The rows of each matrix lie in a flat space through zero, up to rounding. After each matrix: how many dimensions does the smallest such space have?
In the rows, 128 means zero.

[[120 128 129 109 125 118 131 133 120 132 121 137 142 141 142 136 124 116
  121 113 134]
 [128 129 131 132 128 139 137 127 125 125 126 127 121 120 126 127 121 133
  126 138 118]
 [129 131 124 132 129 129 158 130 131 127 142 125 128 130 131 121 126 132
  142 144 106]
 [109 132 132  91 121 118 170 141 106 133 120 146 153 151 162 140 108 108
  118 117 113]
 [125 128 129 121 127 125 127 130 124 129 124 131 132 132 133 131 126 124
  124 122 131]
 [118 139 129 118 125 144 232 139 114 123 147 133 132 131 153 120  99 131
  146 171  57]
 [131 137 158 170 127 232 202 118 103  97 111 118  61  48 105 121  70 175
  107 222  45]
 [133 127 130 141 130 139 118 123 131 124 127 123 116 115 117 125 129 137
  126 136 128]
 [120 125 131 106 124 114 103 131 120 134 111 138 143 142 139 141 129 112
  111  98 155]
 [132 125 127 133 129 123  97 124 134 129 124 125 126 127 120 129 138 128
  125 116 148]
 [121 126 142 120 124 147 111 127 111 124 100 136 121 115 130 142 112 126
   98 120 139]
 [137 127 125 146 131 133 118 123 138 125 136 119 116 118 113 120 136 138
  136 138 128]
 [142 121 128 153 132 132  61 116 143 126 121 116 110 110  98 126 148 139
  122 117 165]
 [141 120 130 151 132 131  48 115 142 127 115 118 110 110  97 129 149 137
  115 110 175]
 [142 126 131 162 133 153 105 117 139 120 130 113  98  97  99 119 133 150
  130 150 128]
 [136 127 121 140 131 120 121 125 141 129 142 120 126 129 119 119 142 133
  143 131 130]
 [124 121 126 108 126  99  70 129 129 138 112 136 148 149 133 142 144 108
  112  80 179]
 [116 133 132 108 124 131 175 137 112 128 126 138 139 137 150 133 108 120
  125 136 102]
 [121 126 142 118 124 146 107 126 111 125  98 136 122 115 130 143 112 125
   96 118 142]
 [113 138 144 117 122 171 222 136  98 116 120 138 117 110 150 131  80 136
  118 175  59]
 [134 118 106 113 131  57  45 128 155 148 139 128 165 175 128 130 179 102
  142  59 202]]
 | 3

[[ 83 172 118 142 130  87 122 141  95 151 143 146 148 133 144 125  62 123
  100  99  89]
 [172 120 117  92 144 135 125 119 143 126 137 116 115 126 126 116 117 119
  134 109 143]
 [118 117  39 101 144 145 153 101  80 131 134  49 106 112 112 132 139 147
  140 163 152]
 [142  92 101 120 152 115 135 109 141 110 113 149 103 145 134 129 143 146
  148 153 118]
 [130 144 144 152 101 130 112 143 136 136 130 144 133 121 119 130 116 119
  122 109 136]
 [ 87 135 145 115 130  75  88 105 129  92 129 168 138 138 127 126 142 138
  158 156  87]
 [122 125 153 135 112  88  60 141 128 134 126 176 153 139 130 171 114 128
  136 139 131]
 [141 119 101 109 143 105 141 113 147 112 141 135 134 137 144 104 166 113
  152 137  99]
 [ 95 143  80 141 136 129 128 147  75 147 144 111 121 122 116 128  62 132
   99 113 137]
 [151 126 131 110 136  92 134 112 147 122 141 121 144 129 160 123 142 129
  145 137 104]
 [143 137 134 113 130 129 126 141 144 141  74 141 132 121 125 101  99 150
  106 109 133]
 [146 116  49 149 144 168 176 135 111 121 141  49 121 115 129 118  93 143
  131 136 160]
 [148 115 106 103 133 138 153 134 121 144 132 121  92 117 104 113 159 121
  116 131 109]
 [133 126 112 145 121 138 139 137 122 129 121 115 117 114 117 114  99 146
  120 129 138]
 [144 126 112 134 119 127 130 144 116 160 125 129 104 117 121 139 103 132
  100 107 143]
 [125 116 132 129 130 126 171 104 128 123 101 118 113 114 139  85 136 165
  121 147 126]
 [ 62 117 139 143 116 142 114 166  62 142  99  93 159  99 103 136 127 170
   95 184 164]
 [123 119 147 146 119 138 128 113 132 129 150 143 121 146 132 165 170 104
  144 137 126]
 [100 134 140 148 122 158 136 152  99 145 106 131 116 120 100 121  95 144
   94 127 135]
 [ 99 109 163 153 109 156 139 137 113 137 109 136 131 129 107 147 184 137
  127 182 119]
 [ 89 143 152 118 136  87 131  99 137 104 133 160 109 138 143 126 164 126
  135 119  82]]
 | 14

[[ 77 166  58 138 148 160 141 129 105 117 122 124 178 103 140 113 137 127
  114 176 153]
 [166  75 171 130 150 145 127 117  99  91 101 140 149 165 157 182 128 107
  100 130 159]
 [ 58 171  41 128 106 175 112 137 133 115 111 130 122 105 119 142 154 138
  116 127 114]
 [138 130 128 129 144 145  90 163 141 159  78 173  91 118 156 109 141 145
  124 145  81]
 [148 150 106 144 127  95 136 100 147 132 126 158 122 132 134 132 119 115
  153  99 133]
 [160 145 175 145  95 104 147 116 151 139 117 114 153 136 114  97 150 137
  136 153 157]
 [141 127 112  90 136 147 117 119 162 150 140  74 115 165 126 111 128 111
  142 148 160]
 [129 117 137 163 100 116 119 137 132 142 112 159 117 114 159 137 103 130
   95 121 122]
 [105  99 133 141 147 151 162 132 150 131 122 173 111 147 113 106 120 138
  117 122 132]
 [117  91 115 159 132 139 150 142 131  56 124 155 152 140 140 106 136 108
  138 146 131]
 [122 101 111  78 126 117 140 112 122 124  87 114 105 123 104 131 127 133
  125 163 119]
 [124 140 130 173 158 114  74 159 173 155 114 125 117 130 100  89 123 137
   87 120 196]
 [178 149 122  91 122 153 115 117 111 152 105 117 147 152 124 139 137  99
  121 162 104]
 [103 165 105 118 132 136 165 114 147 140 123 130 152 142 144 132 157 134
  144 144 111]
 [140 157 119 156 134 114 126 159 113 140 104 100 124 144 107 143 138 127
  143 111 168]
 [113 182 142 109 132  97 111 137 106 106 131  89 139 132 143 142 124 115
  112 123 121]
 [137 128 154 141 119 150 128 103 120 136 127 123 137 157 138 124 128  95
  158 142 138]
 [127 107 138 145 115 137 111 130 138 108 133 137  99 134 127 115  95 113
  140 114 162]
 [114 100 116 124 153 136 142  95 117 138 125  87 121 144 143 112 158 140
   48 125 160]
 [176 130 127 145  99 153 148 121 122 146 163 120 162 144 111 123 142 114
  125 120 122]
 [153 159 114  81 133 157 160 122 132 131 119 196 104 111 168 121 138 162
  160 122  71]]
 | 18

[[ 84 103 181 169 129 111 131 141 152 147  97 125 147 152 151 114 102 138
  149 102 104]
 [103 115 111 157 140 105 133 119 101 138 111 147 167 102 173 139 122 112
  158 136 113]
 [181 111  63 120  76  89 198  55  93  89 186 132 155  36 182  82 134  51
   82 154 174]
 [169 157 120  87  98 103 136 146 138 100 173 132 113 127 111 153 144 115
  112 121 136]
 [129 140  76  98 123  84 133 195 142 124 155 132 178 156 191 158 107  85
  141  79 124]
 [111 105  89 103  84 117 134 182 175 120 138 112 155 164 171 115 102  96
  106  64 140]
 [131 133 198 136 133 134 147 119 137 121 153 100 103 144  75 124 181 162
  115 137 151]
 [141 119  55 146 195 182 119  40  38 143 100 156 143  49 141 113 131 125
  143 206 138]
 [152 101  93 138 142 175 137  38  73 124 116 136 147  53 141  76 139 106
  104 191 160]
 [147 138  89 100 124 120 121 143 124 119 139 145 144 123 149 143 113 106
  130 120 124]
 [ 97 111 186 173 155 138 153 100 116 139 127 103 119 129  99 116 175 166
  135 144 146]
 [125 147 132 132 132 112 100 156 136 145 103 132 129 144 143 138  98 118
  142 132  99]
 [147 167 155 113 178 155 103 143 147 144 119 129  58 177  66 146  90 184
  141 116  97]
 [152 102  36 127 156 164 144  49  53 123 129 144 177  43 177  92 138  83
  115 184 167]
 [151 173 182 111 191 171  75 141 141 149  99 143  66 177  55 152  90 193
  153 134  82]
 [114 139  82 153 158 115 124 113  76 143 116 138 146  92 152 153 148 116
  156 170 125]
 [102 122 134 144 107 102 181 131 139 113 175  98  90 138  90 148 188 160
  121 102 160]
 [138 112  51 115  85  96 162 125 106 106 166 118 184  83 193 116 160  56
  101 135 173]
 [149 158  82 112 141 106 115 143 104 130 135 142 141 115 153 156 121 101
  141 146 118]
 [102 136 154 121  79  64 137 206 191 120 144 132 116 184 134 170 102 135
  146  49  94]
 [104 113 174 136 124 140 151 138 160 124 146  99  97 167  82 125 160 173
  118  94 147]]
 | 9

[[105 150 115 141 153 102  94 134 103 125 180 173 122  57 135  92 123 136
  111 118 124]
 [150  90 198 136  83 145 150 167 142 127 132 132 128 129 139 149 133  98
  136 127 123]
 [115 198  89 139  96 142 153  74 142 188  63  93 167 193 121 160 155 137
  112 138 181]
 [141 136 139 155 156 121 100 154 105 106 179 166 126  59 169  89 131 103
   90 118 123]
 [153  83  96 156 119 111 101 224 147  99 195 174 157  68 124  71 149 110
  145  74  93]
 [102 145 142 121 111  46 135 149 136  99 125 123 118 123 100 146 158  92
  122 110 126]
 [ 94 150 153 100 101 135 137  52 120 184  76 114 146 193  94 176 120 169
  134 153 154]
 [134 167  74 154 224 149  52  58  93 139 140 166 143 119 169  85  88 180
  102 143 127]
 [103 142 142 105 147 136 120  93  86 139 150 141 119  92 129 116 117 146
   95 144 136]
 [125 127 188 106  99  99 184 139 139  97  94  78  83 149 126 179 144  74
  121 145 137]
 [180 132  63 179 195 125  76 140 150  94 124 139 151 151 171  92 122 122
  130 109 109]
 [173 132  93 166 174 123 114 166 141  78 139 123 120 112 177  97 135  87
  111 115 117]
 [122 128 167 126 157 118 146 143 119  83 151 120  42  72 161 135  98 100
  131 154 117]
 [ 57 129 193  59  68 123 193 119  92 149 151 112  72  68  81 158 129 131
  121 154 146]
 [135 139 121 169 124 100  94 169 129 126 171 177 161  81 143  94 150 108
  111  96 125]
 [ 92 149 160  89  71 146 176  85 116 179  92  97 135 158  94 171 142 140
  116 150 164]
 [123 133 155 131 149 158 120  88 117 144 122 135  98 129 150 142  87 154
  139 160 131]
 [136  98 137 103 110  92 169 180 146  74 122  87 100 131 108 140 154  79
  133 115 112]
 [111 136 112  90 145 122 134 102  95 121 130 111 131 121 111 116 139 133
   91 132 134]
 [118 127 138 118  74 110 153 143 144 145 109 115 154 154  96 150 160 115
  132 113 139]
 [124 123 181 123  93 126 154 127 136 137 109 117 117 146 125 164 131 112
  134 139 137]]
 | 8

[[104 105 136 160 114 142 123 125 149 123 105 136 138 153 140 110 136 105
  106 159  97]
 [105 169 101 129 139 119 152 110 108 110 102 146 109 112 112 115 115 116
   74 130 127]
 [136 101 146 149 121 146 138 104 117 138 123 137 126 130 127 112 129 134
  156 129 127]
 [160 129 149 145 116 125 101 120 171 130 106  83 173 145 152 155 147  83
  122 136 127]
 [114 139 121 116 146 154 129 119  92 123 117 108 135 147 107 130 119 114
  143 138  94]
 [142 119 146 125 154 129 128 146 178 159 180 152 131 124 140 154 110 155
  129 115 118]
 [123 152 138 101 129 128 153 116 121 133 103 125  90  99 156 152 131 128
  141 118 120]
 [125 110 104 120 119 146 116 205 138 151 111 147  74 128  89 114 141 133
  112 135 107]
 [149 108 117 171  92 178 121 138 137 173 111 119 120 133 117 108 100 150
  105 139 119]
 [123 110 138 130 123 159 133 151 173 131 110 149 128 128  99 117 168 102
  121 126 114]
 [105 102 123 106 117 180 103 111 111 110  51 136 110 178 103 140 144 134
  126 154  90]
 [136 146 137  83 108 152 125 147 119 149 136 130 133 130 144 167 121 123
  155 157 141]
 [138 109 126 173 135 131  90  74 120 128 110 133 180 118 130 108 124 131
  119 171 133]
 [153 112 130 145 147 124  99 128 133 128 178 130 118 150 175 133 116 123
  137 142 140]
 [140 112 127 152 107 140 156  89 117  99 103 144 130 175 125 114 129 146
   94 129 105]
 [110 115 112 155 130 154 152 114 108 117 140 167 108 133 114 135 177 106
  103 125 142]
 [136 115 129 147 119 110 131 141 100 168 144 121 124 116 129 177 144 131
  137 126 148]
 [105 116 134  83 114 155 128 133 150 102 134 123 131 123 146 106 131 184
  164 116 100]
 [106  74 156 122 143 129 141 112 105 121 126 155 119 137  94 103 137 164
  192 109 109]
 [159 130 129 136 138 115 118 135 139 126 154 157 171 142 129 125 126 116
  109 179 117]
 [ 97 127 127 127  94 118 120 107 119 114  90 141 133 140 105 142 148 100
  109 117 203]]
 | 16

[[151 139 134 157 116 160 115 138 111 120 129 141 144 137 124 144 115 150
  144 132 123]
 [139 135 133 141 136 155 136 157 117 111 119 122 144 122 132 133 124 147
  138 137 123]
 [134 133 146 120 126 145 141 160 117 130 116 140 137 126 141 123 121 112
  138 133 125]
 [157 141 120 161 122 136 100 101 126 118 140 131 141 137 114 146 122 159
  137 122 126]
 [116 136 126 122 105 137 130 132 126 141 141 145 109 149 137 116 100 108
  131 128 134]
 [160 155 145 136 137 160 138 163 125 107 117 134 156 118 132 123 108 133
  149 133 120]
 [115 136 141 100 130 138 162 168 129 133 125 137 123 133 156  99 108  88
  133 138 136]
 [138 157 160 101 132 163 168 201 130 118 107 154 150 110 148  92  94  87
  142 143 122]
 [111 117 117 126 126 125 129 130 112 136 128 117 118 136 144 132 138 134
  122 128 134]
 [120 111 130 118 141 107 133 118 136 132 124 121 127 119 125 129 151 120
  119 129 130]
 [129 119 116 140 141 117 125 107 128 124 142 107 124 143 133 138 141 144
  129 129 138]
 [141 122 140 131 145 134 137 154 117 121 107 140 169 102 135 131 152 132
  120 142 126]
 [144 144 137 141 109 156 123 150 118 127 124 169 157 121 127 123 109 126
  127 140 125]
 [137 122 126 137 149 118 133 110 136 119 143 102 121 146 130 136 136 136
  141 127 136]
 [124 132 141 114 137 132 156 148 144 125 133 135 127 130 132 106 113  99
  133 141 134]
 [144 133 123 146 116 123  99  92 132 129 138 131 123 136 106 145 125 144
  133 114 122]
 [115 124 121 122 100 108 108  94 138 151 141 152 109 136 113 125 121 110
  115 118 129]
 [150 147 112 159 108 133  88  87 134 120 144 132 126 136  99 144 110 162
  132 112 120]
 [144 138 138 137 131 149 133 142 122 119 129 120 127 141 133 133 115 132
  151 127 125]
 [132 137 133 122 128 133 138 143 128 129 129 142 140 127 141 114 118 112
  127 135 133]
 [123 123 125 126 134 120 136 122 134 130 138 126 125 136 134 122 129 120
  125 133 137]]
 | 8

[[ 63 130 178  94 130 129 107 112 149 113 114 165 159 121 131 136  78  70
  109 157 118]
 [130 118 130 183 136 137 112 123 116 135 115 112 106 114 141 128 108 156
  122 123 109]
 [178 130  95 121 122  92 118 138 121 143 147 129 114 163 132 136 127 112
  144 109 116]
 [ 94 183 121 116  90  95  96 156 124 123 108 140 117  93 120 131  91 111
  128 103  82]
 [130 136 122  90 103  98 145 126 119 138 136 148 151 147 145 160 117  86
  142 140 139]
 [129 137  92  95  98  70 111 133  92 121 132 132 125 128 119 111 118 165
  115 127 127]
 [107 112 118  96 145 111  71 113 151 135 113 145 159 149 136 122 130 117
   98 169 179]
 [112 123 138 156 126 133 113 121 112 129 119 120 110 111 120 120 104 141
  106 130 112]
 [149 116 121 124 119  92 151 112  80 121 134 116 134 127 130 133 136 159
  123 148 149]
 [113 135 143 123 138 121 135 129 121  72 133 137 151 102 128 115 159 190
  130 127 147]
 [114 115 147 108 136 132 113 119 134 133  75 127 113 114 150 131 135  92
  132 185 144]
 [165 112 129 140 148 132 145 120 116 137 127 100 109 135 113 115 144 131
  128 136 128]
 [159 106 114 117 151 125 159 110 134 151 113 109 132 166 142 161 168 143
  170 191 187]
 [121 114 163  93 147 128 149 111 127 102 114 135 166 115 144 125 153 105
  124 164 162]
 [131 141 132 120 145 119 136 120 130 128 150 113 142 144  71 124 134 140
  116 133 144]
 [136 128 136 131 160 111 122 120 133 115 131 115 161 125 124 107 117 142
  120 118 116]
 [ 78 108 127  91 117 118 130 104 136 159 135 144 168 153 134 117  47 107
  108 137 102]
 [ 70 156 112 111  86 165 117 141 159 190  92 131 143 105 140 142 107  63
  111 129 138]
 [109 122 144 128 142 115  98 106 123 130 132 128 170 124 116 120 108 111
   76 139 152]
 [157 123 109 103 140 127 169 130 148 127 185 136 191 164 133 118 137 129
  139  78 129]
 [118 109 116  82 139 127 179 112 149 147 144 128 187 162 144 116 102 138
  152 129 120]]
 | 12

[[123 103 157 159 147 140 117 136 131 133 143 112 118 143 145 149 125 114
  152 122 127]
 [103 133 114  85 112 114 115 127 118 125 160  89 129 154 120  96 117 123
  134 130 135]
 [157 114 142 169 149 162 154 147 129 143 116 168 116  94 172 193 115 162
  118 104 152]
 [159  85 169 117 134 132 148 137 144 121 119 134 109 125 139 172 101 138
  121 117 121]
 [147 112 149 134 172 133  90 145 127 116 159  29 108 115 177 174 115 172
  132  89 115]
 [140 114 162 132 133 158 187 157 134 125 100 172 132 139 130 157 133 133
  101 133 119]
 [117 115 154 148  90 187 129 133 124 119 159 207 125 154 131 160 130 160
   99 140 135]
 [136 127 147 137 145 157 133 125 123 105 107 188 111 129 133 165 135 136
  131 149 119]
 [131 118 129 144 127 134 124 123 135 126 119 155 129 112 128 136 128 134
  135 135 131]
 [133 125 143 121 116 125 119 105 126 107 135 152 126 141 118 132 123 134
  129 132 103]
 [143 160 116 119 159 100 159 107 119 135 113 112 127 103 134 109 130 113
  134 117 111]
 [112  89 168 134  29 172 207 188 155 152 112 220 175 208  71 119 143 107
   49 145 136]
 [118 129 116 109 108 132 125 111 129 126 127 175 116 125 108 111 125 115
  130 158 145]
 [143 154  94 125 115 139 154 129 112 141 103 208 125 109 137 152 118 144
  113 125 167]
 [145 120 172 139 177 130 131 133 128 118 134  71 108 137 150 155 132 119
  136 112  92]
 [149  96 193 172 174 157 160 165 136 132 109 119 111 152 155 189 134 107
  133 115 110]
 [125 117 115 101 115 133 130 135 128 123 130 143 125 118 132 134 109 151
  125 133 152]
 [114 123 162 138 172 133 160 136 134 134 113 107 115 144 119 107 151  67
  149 155 108]
 [152 134 118 121 132 101  99 131 135 129 134  49 130 113 136 133 125 149
  110  93 115]
 [122 130 104 117  89 133 140 149 135 132 117 145 158 125 112 115 133 155
   93 128 142]
 [127 135 152 121 115 119 135 119 131 103 111 136 145 167  92 110 152 108
  115 142  75]]
 | 11

[[133 153  86 117 145 133 132 104 144  81 106 150 138 132 125 131 135 115
  112 126 127]
 [153 124 117 173 162 157 107 133 105 142 145 137 137  67 126 100 155 133
  129 167 154]
 [ 86 117 116 106  81 118 140 125 115 130 114 126 130 175 139 128 147 153
  135  78 101]
 [117 173 106 133 117 120 126 110 107 104 120 140 151 139 125 124 147 113
  144 104 140]
 [145 162  81 117 169 133 136 118 172  82  98 171 138 135 117 139 114  93
  114 131 114]
 [133 157 118 120 133 104 122 127 133 105 112 142 136 140 124 132 132 119
  141  98 117]
 [132 107 140 126 136 122 119 144 128 148 149 121 113 132 129 117 123 135
  120 127 116]
 [104 133 125 110 118 127 144 122 137 122 136 152 152 159 124 137 120 105
  139 114 104]
 [144 105 115 107 172 133 128 137 166 123 158 152 103 155 128 125 102  96
  100 137  93]
 [ 81 142 130 104  82 105 148 122 123 133 109 121 170 160 115 134 126 149
  131  99 118]
 [106 145 114 120  98 112 149 136 158 109 182 160 114 223 137 162 136 148
  167  88 158]
 [150 137 126 140 171 142 121 152 152 121 160 137  99 111 118 125 107  85
  121 146 129]
 [138 137 130 151 138 136 113 152 103 170 114  99  96 107 127 104 113 106
  110 134 132]
 [132  67 175 139 135 140 132 159 155 160 223 111 107 119 123 134 116 172
  125 176 162]
 [125 126 139 125 117 124 129 124 128 115 137 118 127 123 128 135 133 140
  134 126 138]
 [131 100 128 124 139 132 117 137 125 134 162 125 104 134 135 113 136 132
  117 124 114]
 [135 155 147 147 114 132 123 120 102 126 136 107 113 116 133 136 128 106
  148 132 164]
 [115 133 153 113  93 119 135 105  96 149 148  85 106 172 140 132 106 108
  114 128 149]
 [112 129 135 144 114 141 120 139 100 131 167 121 110 125 134 117 148 114
  149 110 134]
 [126 167  78 104 131  98 127 114 137  99  88 146 134 176 126 124 132 128
  110  86 113]
 [127 154 101 140 114 117 116 104  93 118 158 129 132 162 138 114 164 149
  134 113 172]]
 | 11

[[116 121 104 131 121 128 126 131 157 110  97 116 142 133 104 119 133 137
  128 158 107]
 [121  78 124 109 113  89 121 146 113 119 103 114 149  87 101 138 113 145
  115  74 122]
 [104 124 139 133 135 147 133 134 126 135 118 120 154 111 123 118 121 143
  167 131 134]
 [131 109 133 110 115 108 125 150 139  95 109 106 121 113 123 153 123 131
  108  94 137]
 [121 113 135 115 106  90 118 136 138 119 109 113 116 119 118 141 121 139
   94 131 117]
 [128  89 147 108  90 113 111 124 122 158 100 109 134 107 128 127 106 142
  102 116  88]
 [126 121 133 125 118 111 134 133 142 122 107 121 137 125 122 137 120 135
  115 122 124]
 [131 146 134 150 136 124 133 105 112 167 141 136 133 131 137 106 129 122
  138 145 118]
 [157 113 126 139 138 122 142 112  91 162 139 146 162 112 128 116 121 118
  138  70 124]
 [110 119 135  95 119 158 122 167 162  82 111 131 124 135 121 151 134 149
  148 146 158]
 [ 97 103 118 109 109 100 107 141 139 111 103  96 108 104 114 137 114 136
  104 127 114]
 [116 114 120 106 113 109 121 136 146 131  96 115 109 126 132 138 115 128
  111 123 124]
 [142 149 154 121 116 134 137 133 162 124 108 109 113 134 156 145 119 111
  126 121 144]
 [133  87 111 113 119 107 125 131 112 135 104 126 134 133 118 129 129 145
  105 113  99]
 [104 101 123 123 118 128 122 137 128 121 114 132 156 118  98 123 125 158
  132 146 110]
 [119 138 118 153 141 127 137 106 116 151 137 138 145 129 123 110 123 125
  133 138 113]
 [133 113 121 123 121 106 120 129 121 134 114 115 119 129 125 123 136 134
  116 133 111]
 [137 145 143 131 139 142 135 122 118 149 136 128 111 145 158 125 134 120
  142 133 138]
 [128 115 167 108  94 102 115 138 138 148 104 111 126 105 132 133 116 142
  123 130 125]
 [158  74 131  94 131 116 122 145  70 146 127 123 121 113 146 138 133 133
  130  47 134]
 [107 122 134 137 117  88 124 118 124 158 114 124 144  99 110 113 111 138
  125 134 114]]
 | 11
